There are 4 ways to turn a row about zero (a turn may also mirror it). The second row of each pair is the first, turned, with some noise. The first 36 pairs use one turn. New pairs use 2 turns, one after the other, and a turn may come again.
Known pairs, each followed by its turns in order:
[-18   8 -41  64 -12  19  26 -14]
[ 17  -8 -55  35 -14   6 -47  -2] | Z_58

[ 20 -30   9  64 -52  10 -53 -18]
[-24   3  68  40   6  44  47  -3] | Z_615

[  3  31  -3  27 -23  44 -11   1]
[  2   7 -24 -28  -4 -20  52  15] | Z_43

[  2  35   3  -5   3 -53  -8 -16]
[ -6 -36 -22  -8 -29 -17 -36 -27] | Z_43

[ -1  10  34  -6   2   8 -26  22]
[ -9  26 -20   1   8   1   4 -33] | Z_43

[-22 -44  -7 -64   2  13   9 -46]
[-47 -10  12  16 -45  20  36 -46] | Z_58

[ 64   5  -8 -64  16 -14 -25   3]
[  1  -1 -20  82 -13 -45 -16 -13] | Z_43

[-15  20  -9  -7  -1  -4 -64 -46]
[-38  11 -28  50 -46   8  22   4] | Z_615

[ -7   8  -5  57 -13   9  21 -19]
[-56  -7  36 -10 -15  33  -8  11] | Z_236

[ 23  16  16 -18  16  -3   4  51]
[ 20  40  -1  19 -21 -11   0 -38] | Z_43

[ -1  16  11   1  13  -1 -22 -20]
[ 15   0  26  -9 -18 -13  -8  -6] | Z_236

[ -7  48  17  24  33  -2  -1 -12]
[ 10 -22 -10  31  -3 -52   9  10] | Z_615

[-23  -8 -11  29 -30 -14   2 -12]
[-13 -41  13 -36  12  15  11   1] | Z_43

[ 55  27 -53 -14 -64  17 -13   3]
[  7 -27  27  35 -32  61 -56  12] | Z_615

[ 23 -64  14  21  31  35  19 -27]
[  0  32  54 -43 -14 -19  25  29] | Z_615

[ -1   3 -30 -64 -40  -4 -17   1]
[-17   8 -36   2 -17  51 -50  -8] | Z_615

[-37  -1  28  22   5  21 -13   2]
[ -9   1  26   4 -30 -18  21  18] | Z_236

[ 26   1  27  23 -15   9  14  22]
[-12  19   8   4 -21  11  38 -19] | Z_43

[-64 -22  54 -35 -44   8  -5 -27]
[  8   3 -20  57 -81 -33   1  32] | Z_236

[-44 -39 -20 -37   3  23  -1 -17]
[  4  54 -34 -20 -14  25  12  22] | Z_615

[17  7 17 10 58 -7 30 -1]
[-11  15 -20 -63   6   6  -6  -6] | Z_58

[ 8 12 -5  1 -7  0  4 -8]
[-16   5  -4   7   5   3  -8  11] | Z_58

[  6 -23  -3 -11   7   4  64   6]
[-27  32   0 -16 -13  -7 -25 -45] | Z_58

[ 24  17   2  29   0 -19  17 -19]
[-12 -45  19  -1  -2 -15   1  11] | Z_615

[-1 11 32 37 26  9  2 40]
[-20  25  30 -18  28 -33  22  20] | Z_236

[-35 -10  17 -11   0 -63  -2   1]
[-23  -8 -11  31 -21 -39  -3 -48] | Z_236

[ -4  34 -16   2 -21 -48  10  22]
[ 12 -10  35  -5  -8  -9 -42  31] | Z_58

[ 22  45 -56 -23 -15  10  16  -1]
[ 24  20 -14  -2  18  70   4 -26] | Z_236

[  3 -24   7  64 -11  14 -64 -15]
[-67   4  10 -36  25 -30  22   6] | Z_43

[ 7 64 10  8 37 63  7  1]
[ 54   6  -5  49  -9 -58 -21  37] | Z_615

[ 43  44  20 -16 -20 -17  27  32]
[ 24  -2 -21  26 -52  -6  26 -47] | Z_43

[-3 -2 55 19 15 -1 11 51]
[ 46  33  15 -35  35  -3   5 -13] | Z_58

[  3   2 -19  -9   4  37   4  -7]
[ 15   4  -8 -15  -7  25  10  18] | Z_236

[34 -2 10 18  4 -2  8 -5]
[-10   2  10 -18  21   2 -28  12] | Z_236

[ -5 -54   2  -3   6 -58 -17  26]
[ 22   3  27 -21 -40 -55  18 -15] | Z_58

[ -2  28  -4  41  -4 -10  -2 -21]
[ 17   1 -30   5 -10  10 -20  33] | Z_58

New pairs, each followed by its turns in order:
[-14   4  14  47  14 -12  12  -1]
[  1   7  30  16 -24  34 -20   3] | Z_615 Z_43

[  5 -26  19 -52 -27  29  18 -19]
[ 21  24 -40  51   4 -11 -10 -25] | Z_615 Z_615

[-32   6  27  55 -48 -37  14 -11]
[ 22  13  44  24  48  36 -32  26] | Z_58 Z_236

[  1  17 -29 -18 -10 -12   7   3]
[-18   7   4 -13  27   8  -1 -19] | Z_58 Z_43

[ 2 10 29  1 -2 43  8 -1]
[  0  23  14 -42  -7  17   8   1] | Z_58 Z_236

[ 11 -21   1  24 -10   4   0  -5]
[  1   8 -13 -11  30 -13   3  12] | Z_43 Z_615

[ 23  -7  64   4 -25  51 -51  64]
[ 35 -38  25 -10  44 -48  -1 -83] | Z_236 Z_615

[ 29  -2   6 -32  -2 -10   1  19]
[ -9   9   7  -6 -23 -38 -16  12] | Z_236 Z_43

[  5  11   5  43 -27   8   4  -1]
[-11  15  15   7 -14 -30  25  25] | Z_236 Z_236

[  6   8 -10  -2  11   6  -3  18]
[-17  -9  -1  12  -5  -8  14   1] | Z_615 Z_43

[-35  64  17   2 -50   8  -8 -18]
[-36 -33  40 -30  30   0  61  -3] | Z_615 Z_236

[ 51   9 -13   8   6  13  -1   3]
[ 14  37   8  14  -4 -12  35  18] | Z_615 Z_58

[-39  13  -4   7   3 -21   5 -38]
[  3  47  -2  -2 -21  28  -4 -13] | Z_43 Z_615

[ -3  20   2 -17  24   2  64  64]
[ 26  17  24   4  24  43 -66  26] | Z_43 Z_236

[  4   7  25  17  -3  43 -15  53]
[ 26  40  -2  -9 -47  13  -6 -39] | Z_236 Z_43

[-21   3  25 -25  -3 -33  34   4]
[-12   5 -26  38  16   4  35   5] | Z_43 Z_58

[-57  -3 -22 -10  21  29  12  -1]
[ 27  17  -1  14 -28 -23 -35 -38] | Z_43 Z_615

[ 43 -19  56   2  64 -53   3  -6]
[ 55 -26   3  14 -16 -45 -28 -79] | Z_236 Z_236

[ 16  32  -3   3 -24  58   8 -28]
[ 22  38 -24   8  10 -14  61 -11] | Z_236 Z_43

[ 16  -9  44  -1  24 -20  -3  20]
[-19 -25 -31  -2  -7 -11  15 -39] | Z_236 Z_615

[ -2   2   6 -29  44  -5  37  18]
[ 40   8 -22   3 -47 -19  -3  -9] | Z_58 Z_236

[-13  15  17  41 -34 -13   1  19]
[-14  25 -15 -44   0  27  -2 -11] | Z_236 Z_43

[ -5  38   0 -26  27 -26 -11  -6]
[-19 -36   8   3  23 -43  -1  -6] | Z_43 Z_43

[64  3  1  8 34  6 -7 44]
[ 15 -17   8  14 -15 -25 -76  13] | Z_615 Z_236

[-61  -1  33 -10   8  16  -8   8]
[-42  42 -30  14  21  16  25 -11] | Z_58 Z_58

[ 19 -33   7 -24 -26 -36  20   8]
[ 36   1 -14  -9 -47 -20  17  10] | Z_615 Z_236

[-35  17  33  -4  21  -4   8  64]
[-19 -14   5  17 -43 -36 -43  38] | Z_615 Z_43

[21  4 32  9 21 16  0  2]
[-32 -21 -11   4  12 -15  16 -21] | Z_615 Z_615

[ 24 -25   8  -1  17 -63  -2  64]
[ 26 -17 -34 -33 -64   1 -48 -10] | Z_615 Z_236

[-22   5  31   7 -23  40 -22   3]
[-12  23 -53 -15  25   7  -6  -2] | Z_58 Z_58

[-31  -6  23   2  22  -7 -20  -2]
[-17   1 -10  29  -2  -6 -28 -18] | Z_236 Z_236

[54 -6  3  3 23 33 -4 -2]
[ 32 -16 -45 -28 -22 -17   9   0] | Z_58 Z_615

[-12  20 -20  13 -10   5 -43 -27]
[ 17  -1  23  11  18  -2 -43  -6] | Z_43 Z_43

[ -9  17 -17 -22  -4 -14  14 -18]
[-12   6  24  15  21 -19  15  -1] | Z_43 Z_43

[ -2 -36  57  19  17  24 -48 -23]
[ 35 -58  -5 -15  -7  56 -34 -19] | Z_43 Z_58

[ -6 -22  17  17   3  -5  36  64]
[-52 -15  -7  15 -45 -28 -17  -9] | Z_58 Z_615

[  0 -10 -45   2   4 -18  17 -25]
[ -7  27  -1 -15 -23  21   5  39] | Z_236 Z_615

[ 55  14 -29  40 -10 -34 -61  31]
[-25  -2 -16  16  77 -40   4 -50] | Z_58 Z_236

[  3 -49   7  -4 -10   4  11 -13]
[-10   2  30 -13  27  37   0 -14] | Z_615 Z_58

[ -5  -5 -61  -6 -17   5  59  10]
[-13  59   9 -10  40 -42  22 -11] | Z_43 Z_58

[-19  26   9  -3  25 -24  31 -13]
[-15 -19  25  29  28  11  29  -9] | Z_58 Z_58

[-19  64 -25  26   5   4   6 -17]
[ 35  45  20  24 -19  28   8 -35] | Z_58 Z_615

[ -3  18   4 -17   8 -38   3   2]
[-28 -29 -13  -7 -15 -10 -13  12] | Z_236 Z_43

[  5 -61   4 -10 -17 -11 -29 -40]
[-16  46  17 -36  21  26 -29   9] | Z_43 Z_43

[-18  -5  -7  27 -10  -8  10  -2]
[ 21  -3  -4   9 -15  18  -2 -22] | Z_236 Z_58

